The rows are grouped in 4 different ways at once. Each group adds its own fixed numbers to the row, and there is some noise. The rows also spread widely along 14 directions, which tell nothing about the answers.
In the rows, 128 means zero.
Known rows, each followed by its group in each grouping:
[137 143 141 162 129 163  71 121 112 111 117 161  85  88 135 145 158 108
 121 153 103 110  94  86 177  75 118 112 138 157  92 133 140] : Y gipi j857 (3)
[111 219 142 131 162 151 127  73  97 149 109 135  86 122 141 141 164  82
 182 101 149  93 153 130 161 195 107 166 142 150 135  92 100] : K nilok j250 (2)
[145 107 182 179 182 150 157 129 120 146 113 106  94 139 123 166 110 116
 104 108 102 129 154 151 181 162 141 103 167 110  96 174 154] : M Paz j374 (1)
[170 132 117 140 101 130  96 126 140 107 166 147 112 127 160 137 129 144
 133 109 129 103 130 100 164  62 126 113 111 128 105  86 102] : M rorag j374 (2)
[142 133 141 126 201 158 152 141 147 159 108 112 138 114 109 157 120 102
 114 140 137  81 139 170  75 139 165 138 136 133 149 134 160] : U Paz j250 (3)
[111 160 152 152 109 112 143 116 104 125 140 119  72 139 130 165 128 151
  87  94 151 144 186 124 176 189 110 159 144 124  78 135 113] : K nilok j865 (0)
[117 124 131 123 111 154 151 113 143 134 128 135 167 121 110 152 125 150
 200 155 169 138 111 151  74 128 213 118 105 116 154 114 175] : Y rorag j865 (0)
[124 118 147 114 117  91 106 127 103  74 136 111 145 126 110  92 130 165
 149 194 147 145 108  97 137  91 159 103  97 135  91 112 149] : U gipi j289 (1)
[120 126 110  98 132  97 169 127 101 181 142 172 169 108 148 147 136 187
 128 146 105  95 152 149 120 115  69 118 101 124 136 137 129] : K rorag j857 (2)
[110 119 177 122 168 140 135 137 122 161  93 146 189  70 122 145 106 122
  99 152  64  98 109 140 103 130 136 100 126 130 119 176 168] : U Paz j289 (1)
[187 141 113 158 109 194  92 119 154 106 125 143 102 133 175 162 120  91
 170  77 140  70 128 128 141  62 172 118  98 148 133  62 114] : K gipi j250 (0)
[137 112  99  86 126 128 171 113 126 200 120 106 177 131 161 116 134 105
 116 134  63 122 141 175 144 152  97 132 152  93 130 172 153] : Y Paz j289 (3)
[156 132 131 124 187 107 150 121 158 132 158 127 100 107 128  77 145 118
 117 156 104  53 129 108 122  70 101  97 144 135 135 112  82] : K rorag j250 (0)
[111 144 126 142  49 114 175  85 139 182 135 132 103 121 134 131 138 126
  81  89  73 143 143 136 173 148  64 113 158 122 127 182 103] : K nilok j857 (1)
[124 119 112 134 196 178 149 110 171 163 136 147  75 120 147 102 135  30
 144 123 103 130 101 160 131 166 152 142 192 144 143 137 126] : K Paz j374 (0)
[121 145 144 153 202 114 146 145 123 138 125 100  68 133 112 136 173 130
 103 131 168 110 140 149 102 133 129 175 154 123 139 102 108] : K gipi j865 (1)
[123 123 118 127 154 129 183 110 117 200 126 138 155 116 147 118 159 135
 154 143  70 120 140 154 142 132  94 115 158 102 159 156 133] : U rorag j857 (3)
[119 120 112 120 147 184 107 162 137 133  99 159 174 112 158 178 126  98
 155 117 147 138 114 160  66 161 206 183 151 138 123  92 163] : Y rorag j250 (1)
[111 143 142 148  73 119  97 123 149  61 124  86 111 146  75 117  95 121
  65 103 157 139  82  90  88  95 145 141 103 155 148 118  98] : U gipi j250 (3)
[118 103 150 143 134 135 139 114 115 116  75  90 190 146 138  83 113 117
 188 116  81 169  91 122 132 122 180 113 145  91 176 114 123] : K Paz j865 (1)
[ 98 149 153 153 113 128 121 103  84 125 104 119 123 122  99 132 156 146
 150 150 125 173 115 110 162 133 129 125 144 130 128 144 151] : U nilok j857 (3)
[140 184 129  93 134 145 111  74 141 166  87  86 156  89 122  88 186  59
 163 178  96 125  94 120 125 121 170 135 166 109 149 118 151] : K nilok j865 (3)
[115 164 100  96  95 134  64 117 106  77 103 139 181 129 148 117 113  95
 142 120 121 137  95  96 108 125 154 169  92 151 123  71 105] : K rorag j857 (3)
[162 104 150 135 162 122 167 140 149 117 122 109 169 136 118 154  47 135
  70  98 100  54 155 150 109 133 132  95  92 114 107 152 125] : Y rorag j857 (2)
[127 117 175 162 204 140 179 103 110 124 106  89 106 153 116 123 112 107
 177 145 134 127 149 150 164 186 173 103 142 105 121 145 158] : U gipi j865 (1)
[142 163 151 116 123 107 116 136 138 134 109  55 139 115  79 145 159 122
  54 141 150 125 128 146  95 128 148 164 148 112  98 136 152] : Y nilok j289 (2)
[109 118 111 133  46 156 148  65 119 144 102 139 134 140 130 142  94  82
 142  98  94 161 109 150 176 152 115  93 114 139 133 179 153] : K nilok j857 (1)
[ 99 107  70 113  98 146 101 126 100 113 145 158 102 147 146 120 164 111
 190 156 174 199  93 154 141 111 147 157 132 152 127 105 164] : K Paz j289 (0)
[ 80 150 123 116 200 101 103 148  76 116 132 163  92 120 131 123 158 123
 112 138 160 111 123 130 111 144  81 192 131 168 112  90  95] : K nilok j289 (1)
[124 161  86  64 141 120  72 108 114  88  98 100 183 150 136  89  99  48
 114 112 112 106  71 115  93 112 114 175  76 154 159  76  82] : K Paz j374 (2)
[109 190 125  83 149 106 140  93  86 149 108 107 136 130  95 157 144 111
 111 162 160 120 157 161 122 200 111 164 106 144  99 141 160] : K nilok j857 (2)
[159 128 122 116  80 106 149 119 159 113 131  87 159 160 173 115  61 115
  71  48  83 104 172 124 143 157 130 146 117  97 100 104  69] : K nilok j865 (1)
[121 149 172 132 191  89 141 130 104 141 129 107 109 117  73 146 154 192
 103 164 169  79 139 127  86  89 113 128 103 136 153 116 121] : K Paz j374 (3)
[138  96 107 100 166 117 107 156 117 101 123 142 163 114 149 108 118 109
 109 181  95 126 115 119 131 121 139 135 138 133  72 124 143] : Y rorag j857 (1)
[140  96 155 154 165 177 154 132 149 157 122 171 140  91 179 128  98 109
 150 116  44 112 136 125 165 139 145  86 174 126 117 158 140] : U Paz j250 (0)
[136 130 158 170 130 129 111 116 103 113 121 117  93 114 133 122 150 115
 118 123  90 113 121 100 196  94  92 102 149 121  96 144 112] : Y rorag j289 (1)

New rows. What belongs after each?
[140 203 153 116 140 109  86  90 150  63 146 106  98 112 102  84 112  89
 101 124 146  47 121  75 111 113 139 130  86 156 106  77  67] : K rorag j289 (3)
[ 92  91 154 173 148 138 167 163 159 136 166 206 118  91 141 118 121 181
 149 134 104 154 121 116 105 130 163 107 177 134 130 134 120] : U rorag j857 (0)
[160 144 163 138 148 116  75 151 118  93  99  61 132 116  91 135 156 134
  63 154 135  97 107 107 114  56 147 140 122 119  99 111 138] : Y gipi j289 (3)
[133 147 124 135 125 139 145 106 132 177 118 108 118 110  87 155 182 123
 121 162 136 109 110 158 107  87 118 117 134 124 158 157 160] : Y rorag j857 (3)
[ 77  90 131 135 178 107 155 153 123 118 133 150 129 136  81 125  92 153
  91 133 145 121  93 146  61 131 115 140 126 152 159 146 122] : Y nilok j857 (3)
[111 137 113 145  63 137 154 108 169 102 145 109 109 170 116 120 107 127
 163  73 178 140 115 138  89 136 168 145 117 137 181  91  88] : Y Paz j250 (1)
[138 188 118  90  93 133 114  76  93 186 112 130 146  91 146 148 198 120
 169 163 119 119 139 144 171 117 103 130 122 124 113 129 171] : K nilok j289 (2)
[128 179 194 172 152 146 129 104 156 140 130 131  65  79  99 145 176 119
 131 143 149 113 135 105 129 144 177 125 176 136 110 116 125] : K rorag j374 (1)
[125 158  76  86  94 133  61 122  91 103 147 188 135 129 202 133 148 134
 180 124 154 134 119  96 152 111 119 185  88 162 105  38 100] : K gipi j374 (2)
[116 104 135  86 157  98 136 116  75 134 112 139 165 104 114 124 124 142
 114 210 101 127 125 120 150 122  89  91 115 138  89 181 177] : K rorag j250 (0)
[104 141 128 154  82 126  73 106 127  67 137 166  86 104 111 100 119 112
 104 129 118 137  70  62 150  72 114 109 115 172 118 122  94] : K rorag j857 (3)
[ 99 147 118 100 148 127 181  88 127 140 146 146 129 155 133 119  90 119
 162 129 144  99 151 155 117 222 132 141 104 142 127 132 125] : Y gipi j857 (3)
[106 136 113 186 164 161 135  89 106 107 148 176  26 160 136 118 139 112
 210  98 169 100 105 126 168  99 101 112 109 169 181  89  84] : K gipi j857 (3)
[ 89 140 176 219 116 164 102 131 121 105 121 157  69  95 109 133 170 129
 147 118 110 193  84  85 163 108 152 119 193 142 129 142 121] : U rorag j857 (0)
[113 130 123 114 183 120 167 127  61 170 104  94 144 163 123 178 148 160
 154 147 167 129 173 186 128 178 119 168 114 101 136 138 174] : Y Paz j865 (3)
[141 149 137 111  81 111 170 122 145 178 126  88 151 122 107 171 161 172
 105 142 156 126 169 162  96 142 151 143 145 106 118 138 161] : Y nilok j250 (1)
[115 198 143 133  51 160  79  81 154 126 137 154  64  70 106 156 157  75
  92 131 144 133 107 106 147 131 148 133 137 173  77 144 148] : K nilok j289 (0)
[148 111  54 109  33 141 113 118 149 108 149 139 123 152 177 126 115  87
 113 103 118 170 135 137 168 133 137 144 125 133  79 115 129] : K rorag j857 (1)
[ 75  89 173 160 145 129 137 157 119 145  82 145 172  93  91 131 127 148
  99 141  79 171  68 128  88 124 144 125 183 126 153 172 150] : Y nilok j857 (1)
[143 129 117 107 120  93 140 100 133  89 131  67 118 171 107  95  79  86
  70 100 133  91 138 143 136 127 103 123  89 130 110 129  97] : K nilok j289 (1)
[159 119 102  84 148 140 175  93 130 197 119  93 168 149 162 121 134  92
 147 139  82 100 141 171 147 152 116 128 139  92 141 144 147] : Y gipi j374 (3)
[124 174 146 106 120 136 116 121 148 135 103 107 201  93 113 104 154 128
 161 172  97 136 100 115  74 116 200 132 135 122 147 103 142] : U Paz j857 (0)
[122 155 102  89  72 122  91 146 139 132 125 155 172 101 153 145 151 152
 115 129 141 118 110 115  62  93 146 177 109 151 136  68 112] : K gipi j250 (1)
[137 123 154 157 227 138 149 125 117 115 105  82 105 143 100 110 138  79
 130 155 109 111 127 142 147 150 142 117 168 116 113 149 136] : Y rorag j857 (0)
[108 120 121 114  99 111 153 108 112 131 147 163 147 131 142 145  88 153
 129 107 131  90 142 144 123 128  95 109  65 140 124 130 116] : K rorag j289 (1)
[ 93 161 140  92 130 105 132 152 126 142 133 151 162 100 129 149 130 159
  71 151 126 134 141 125  86 204 134 187 145 139  79 131 134] : Y gipi j857 (2)
[156 111 101 120 132 151 139  98 151 126 137 145 138 124 132 101 132 114
 213 165 137 103  98 143 117  57 173  77 105 139 159  96 145] : K nilok j857 (0)
[104  92 122 162 118 136 138 118 117 112 155 182  54 127 135 117 130 140
 144 149 138 184 127 114 196 145 130 110 174 151  83 152 151] : K nilok j857 (3)
[159 142 145 143 100 146 104  92 169 101 122 134 131  97 139  88 106  92
 127 111  76  78  95  71 144  63 142  79 129 136 138 112  91] : K rorag j250 (3)
[138 127 138  75 108  65 133 116 138  99 142  96 176 129  93  96  97 173
 102 175 145  94 122 105  77  83 143 104  63 132 128 105 115] : K Paz j374 (1)
[ 95 111 143 165  97  99 132 136 147  60 159 111  95 156 112  67 121 144
 132 103 146 172  99  94 126 124 152 137 160 123 127 100  72] : Y rorag j289 (1)
[112 139 121  99 101 122 162  87  87 176 109 103 174 136 124 145 147 151
 175 163 134 157 146 157 143 153 134 127 113  98 143 148 179] : U nilok j865 (3)
[109 166 151 171 120 142  96 130  91 107 137 163  82 116 151 148 165 158
 158 116 140 131 133  83 167 109 110 146 136 155 119  90  95] : U gipi j250 (0)
[ 91 112 143 132 170 118 159 149 146 138 157 174 119 111 161  93 118 144
 124 116 107 141 140 125 114 188 143 157 189 121 109 118 101] : K rorag j289 (3)
[ 73  93 119 134 132 121 137 120 142  96 145 173 115 128 117  86  78 118
 119 113 129 136  70 106  91 122 128 124 121 152 168 129  93] : K rorag j865 (3)
[105 189 127  92 124  88  97  95  88  80 110  92 133 147  94 105 140 117
 142 148 180 114 122 105 105 133 120 164  87 157 135  76  95] : K nilok j250 (1)
[108 133 134 144 130 141 105 153 161  95 120 129 107 115 108 135 115  88
  66  99 147 154 101 123  85 154 166 177 169 150 114 118 118] : K rorag j250 (2)
[148 148 147 146 131 168 138 127 169 162 115 106 125 118 120 175 143 108
 125 100 141 105 128 160  85 129 184 149 144 121 151 113 137] : Y Paz j374 (1)
[122 129 187 140 164 102 163 111 122 131  97  69 122 126  81 101 125 121
  66 165  87 152 137 122 154 187 140 112 181 107  86 192 154] : K gipi j857 (3)
[141  90 145 173 118 149 108 157 162  89 123 115 107 121 115 115 125 129
 105 138 116 174  99 106 137 101 199 120 184 123 100 134 149] : Y Paz j857 (3)
[162 129 160 117  89 141 163 105 148 135  78  52 189 149 117 156  90 112
 113 116 118 138 160 163 120 183 205 115 130  93 104 147 178] : K gipi j250 (1)
[141 140 117 116 226 138 137 131 134 127 112 116 143 138 149  88 132  71
 160 129 104  97 127 148 109 148 154 156 158 129 137  81  99] : K nilok j857 (0)
[102  90 157 138 155 131 141 142 163 106 140 186 134  97 134  84  82 141
 120 148  94 135  94  96 104 145 177 105 160 148 112 133 124] : K gipi j857 (3)
[134  90 146 112 123 106  98 167  74 107 116 148 187 109 149 154 105 198
 110 163 106 134 144 119 148  85 130 109  91 125  69 134 170] : K Paz j289 (0)
[148 117 114 133 119 130 108 153 135 111 115  84 167 139 158 107 155 126
 139 119 102 157 114 114 122  94 169 162 162  84 130  84 108] : Y rorag j865 (0)
[ 98 187 142 133 115 146 128 114 154 117 117 121 145 130 113 131 115 102
 137  80 133 114 111 128  67 172 169 175 131 142 157  90  84] : Y nilok j857 (0)
[124 108 132 110  96 113 168  98 111 140 136 155 168 130 154 107 106 177
 191 142 105 128 146 119 158 124 123  81 118 121 133 127 132] : K nilok j250 (0)
[147  77 111 156 105 107 178 144 131 144 168 121 116 165 137 138 116 206
 126  92 146 111 155 164 132  56 102 105 107 103 158 118 115] : U nilok j289 (3)
[ 69 139 142 129 180 139 151 105 129  95 138 154  98 141 106  95  89  87
 156 150 149 152 110 128 115 234 169 144 140 164 118 136 133] : U gipi j857 (3)
[ 87 146 185 157 180 110 183  79  76 149 103 103 127 149 102 101 158 152
 215 137 129 163 130 130 162 186 127 112 163 100 173 134 123] : K rorag j374 (2)
[120 109 111 115 126 113  71 178 106  90 113 130 179 129 136 133 116 146
  85 123 122 151  90 112  86  74 144 171 118 131 120  91 118] : M nilok j865 (0)
[103 149 148 141  91 139 136 136 158 145 122 139 132 109 141 136 121 124
  90  82  95 154 132 117 108 175 146 162 177 133 127 131 101] : K Paz j250 (0)
[108 142 145 164 148 169 105 112 135 153 119 160  69  73 112 136 162  74
 110 135  99 116  71 127 155  96  97 112 164 158 133 174 148] : Y Paz j289 (2)
[141 117 147 152 153 174 173 118 143 174 114 136 139 121 154 172 120 132
 183 111 124  99 153 171 123 146 181 113 131 102 146 128 159] : Y Paz j865 (1)
[ 83 154 149 156  54 160 154 102 157 128 131 145 145 144 130 146  91 139
 175  43 147 155 114 144  98 188 180 147 121 127 172 113 113] : Y Paz j289 (2)
[124  63 111  93 187 107 178 140 115 149 124 121 189 146 157  79  85 116
 120 146  60 124 118 164 141 146  99 111 134 104 126 165 143] : U gipi j289 (2)
[104 169 146 153 113 123 108 122 108  64 139 127  88 151 123 142 119 138
 140  92 186 124 148  97 129 168 143 167 115 151 103  76  83] : Y rorag j250 (1)
[143  79 144 170 152 135 128 148 122 106 126 125 115 139 146 121  99 126
 109  89  95 117 120 130 179  96 113 107 152 116 109 137 120] : Y nilok j289 (2)
[170 150 101 112 124 151 128 103 116 176 124  88 105 134 162 143 194  91
 143 153 120 122 158 164 192 134 123 146 160 100  87 135 173] : Y gipi j289 (3)
[118 116 154 150 109 125 114 132 163  58 161 143 125 125 114  96 101 154
 166 133 164 148  98  81  97 103 213 114 119 141 126  73 103] : U rorag j374 (1)
[140 151 154 172 187 133 107 136 101 127 127 139  62 112 156 129 179 122
 137 112 125  94 150 118 179 106 105 144 168 133 100  88  95] : K nilok j289 (1)
[134 135 137 105 122  67 131 133  85 104 116  81 160 155 113 147 106 178
  81 123 152  99 166 129 117 113 103 148  71 114 110 104 109] : K nilok j865 (1)
[136  56 124 152 164 147 153 133 103 121 137 158 128 153 162 128  87 147
 189 125 113 150 129 143 185 116 136  88 124 124 127 136 155] : U Paz j374 (2)
[165 187 102 111  41 116 119  94 174 140 169 137  95  99 146 125 171 136
 116 134 139  94 154 108 138  85 130 129 121 141  98  88  99] : K nilok j857 (1)
[162 130 116 153  83 156 146 119 192 116 174 153 107 129 135 131 127 170
 196 114 179  99 135 129  97  77 209 109 120 132 149  62 119] : Y nilok j857 (3)
[101  67 133 148 193 131 149 149  88 134  88 129 170 143 132 125 103 137
 141 118 101 144  98 151 109 113 127 128 135 105 178 138 137] : K rorag j865 (3)
[150 125 133 165  77 145 139 135 150 132 127 118 117 142 153 148 149 161
 150  82 144 138 140 133 125  98 165 138 148 114 148  83 109] : K gipi j250 (1)
[109 120 140 166  86 138 201  73 151 181 153 147  71 128 119 131 142 140
 163 100 133 126 131 164 158 124 104  79 146 124 166 166 131] : K nilok j289 (1)
[ 73 127 136 111 172 122 123 128  67 128  99 153 134 123  94 160 121 137
 109 176 154 144 111 147 105 172 117 152 107 163 112 158 177] : K gipi j857 (3)
[118 104 151 145  85 127 157  86 122  66 110  66 162 191 112  89  70 114
 187 102 131 169 120 131 161 174 188  94 111  97 124 133 136] : Y rorag j289 (1)
[111 177  90 101  70 151  86 109 125 135 127 190 163 106 172 141 143 133
 171 113 127 108  98 107  91  99 136 163  82 163 159  59  99] : K gipi j857 (3)
[ 90  90 179 192 147 116 164 116  94 124 126 128  92 149  92 123 107 185
 136 106 117 137 104 108 161  99  85  83 132 125 180 164 106] : Y Paz j374 (3)
[172 118  86 136  79 133 131 102 145 122 168 113  94 165 170 109 133 124
 157  95 127 129 147 120 187  80 122 124 129 115 127  86  95] : U nilok j374 (3)
[ 79 149 124 124 129 149 104 137  94 127 100 176 174 113 131 169 118 138
 158 114 136 116  95 136  72 132 135 162  86 163 162  99 126] : Y Paz j857 (1)
[132 140 149 116 159 145 131 166 142 147 107 127 182 108 162 141 156 145
 151 140 127 130 144 136  75 173 209 184 181 110 112  77 140] : Y gipi j250 (1)
[120  86 113 110 111  98 104 148  68  96 111 125 178 144 123 127 111 178
 120 168 111 151 107 111 146  78 103 116  89 131 113 139 153] : Y Paz j857 (3)
[123  86 145 114 115 117 139 131 104 124 109 125 178 129 139 135  84 140
 101 139  86 124 122 137 147 137 121 101 109 118  88 169 161] : Y gipi j289 (1)
[121  89  83  82 144  85 123 149 100 125 127 130 157 133 152  84 123 114
  77 172  75 148 118 127 144 116  79 140 136 135  94 144 125] : K Paz j857 (1)
[131 115 154  86 190  91 114 141 121 109 121 140 152  86 114 101  94 131
  58 192 101  85 130  95 115 125 119 115 136 149  70 146 139] : K nilok j250 (3)
[171 115 105 100 123 140  89 138 156  99 122 133 184 109 199  84 105  92
 130 123  67 115 118  90 136 103 178 140 142 104  94  74 104] : K rorag j865 (3)
[114 192 149 149  99 136 120 119 178 111 136 119 117 111 122 110 105  90
  71  68  82 107 119  93  98 149 134 153 138 147 137 113  52] : U Paz j857 (0)
[123 120 170 176 156 140 118 151 175  58 149 141  87 111  91 115  92 123
  99 127 145 115 104  94  95 122 195 114 148 152  98 118 108] : Y rorag j857 (0)
[141 118 111  88 153 151  83 115 113 122  88 140 202  95 166 100 120  77
 163 166  72 115  82 106 130  93 164 118 122 119 127 106 152] : K rorag j865 (3)
[134 144 129 131 126 135 111 115 120 162 113 130 130 103 128 134 152 105
  87 129  70  88  93 117 138  58  62 105 130 141 151 156 114] : M gipi j250 (0)
[124 108 144 150 165 148 175 134 119 177  94 108 167 135 125 161 114 131
 112  95  93 112 140 169 103 140 120 129 147 102 171 159 140] : U rorag j250 (3)
[107 196 162 140 128 158 109  92 138 105 105 104 140 129  94 147 121 100
 161 107 170 122 108 123  76 169 211 155 110 126 155  92 128] : M rorag j865 (3)
[106 147 124  68  77 114 119  81  92 119  81  73 213 148 104 121  87  96
 113 137 110 152 110 145 120 168 135 132  73 122 124 158 168] : K Paz j289 (3)
[169 169 156 137 104 120 148 118 149 119 124  45 131 154 131 133 108 117
  76  88 101 117 193 123 155 170 148 139 145 100  88 130 106] : U Paz j250 (0)
[ 68 144 152 124 105 124 114 123 147 120 116 154 152  85 114 104 113 108
  83 123  91 163  74  90  82 159 147 151 156 142 135 143 105] : K rorag j865 (0)
[135 182 142 158  74 118  69 126 110  90 138 129 100 123 154 147 177 161
 138  90 152 136 140  70 152  87 133 170 126 133 109  45  68] : K rorag j374 (1)
[123  97 126 120 116 130 125 116 108 145 105 149 192 100 158 109 123 141
 165 156  62 115  80 109 137  55 112  83  99 119 163 134 135] : U gipi j865 (1)
[ 97 108 103 116  82 127  57 156 102 111 120 179 142 101 148 146 129 144
  78 124 111 168  72  89 120  67 103 162 118 162 124 115 121] : K Paz j374 (3)
[129 169 115 108  84 146 176  72 147 193 133 116 127 136 155 142 128  96
 125  83 105 101 159 171 140 187 112 139 126 113 139 146 125] : K gipi j289 (3)
[128 133 187 167  47 138 175  88 155 162 120  93 141 130 119 133 131 175
 146  97  96 167 132 110 158 150 168  95 170  81 145 155 134] : Y gipi j374 (3)
[135 132 151 126 158 157 135  97  61 174  80 148 174 109 164 157 135 127
 180 163  58 105 140 133 198 149 104  95 124 114 105 164 178] : Y gipi j857 (3)
[123 126 162 163 155 121 184  82 128  97 135  96  80 167  85 112  87 121
 153 111 158  99 143 134 148 145 127  76 107 133 150 145 105] : K rorag j250 (0)
[110  80  99  87 176 113 124 119  86  91 124 122 128 155 110  98  83  92
 123 182 146 140 106 155 145 137 121 115  96 151  96 159 179] : K Paz j289 (3)
[111 133 131 114  82 140 105 129 144 141 124 148 134 104 128 156 132 131
  81 130 134 165 107 119 101 145 162 164 146 142 107 130 151] : K gipi j374 (3)
[180 109 113  92 135 113 119 118 173  88 139  75 135 148 107 100  77  90
  72 141 145  90 125 128 103  95 172 119 102 130 100 107 129] : K nilok j374 (3)
[114 129 100 153  90 170 151 101 145 168 128 124 105 137 126 160 147  93
 147  89 132 141  99 166 114 112 128 137 134 118 184 145 133] : Y rorag j865 (0)
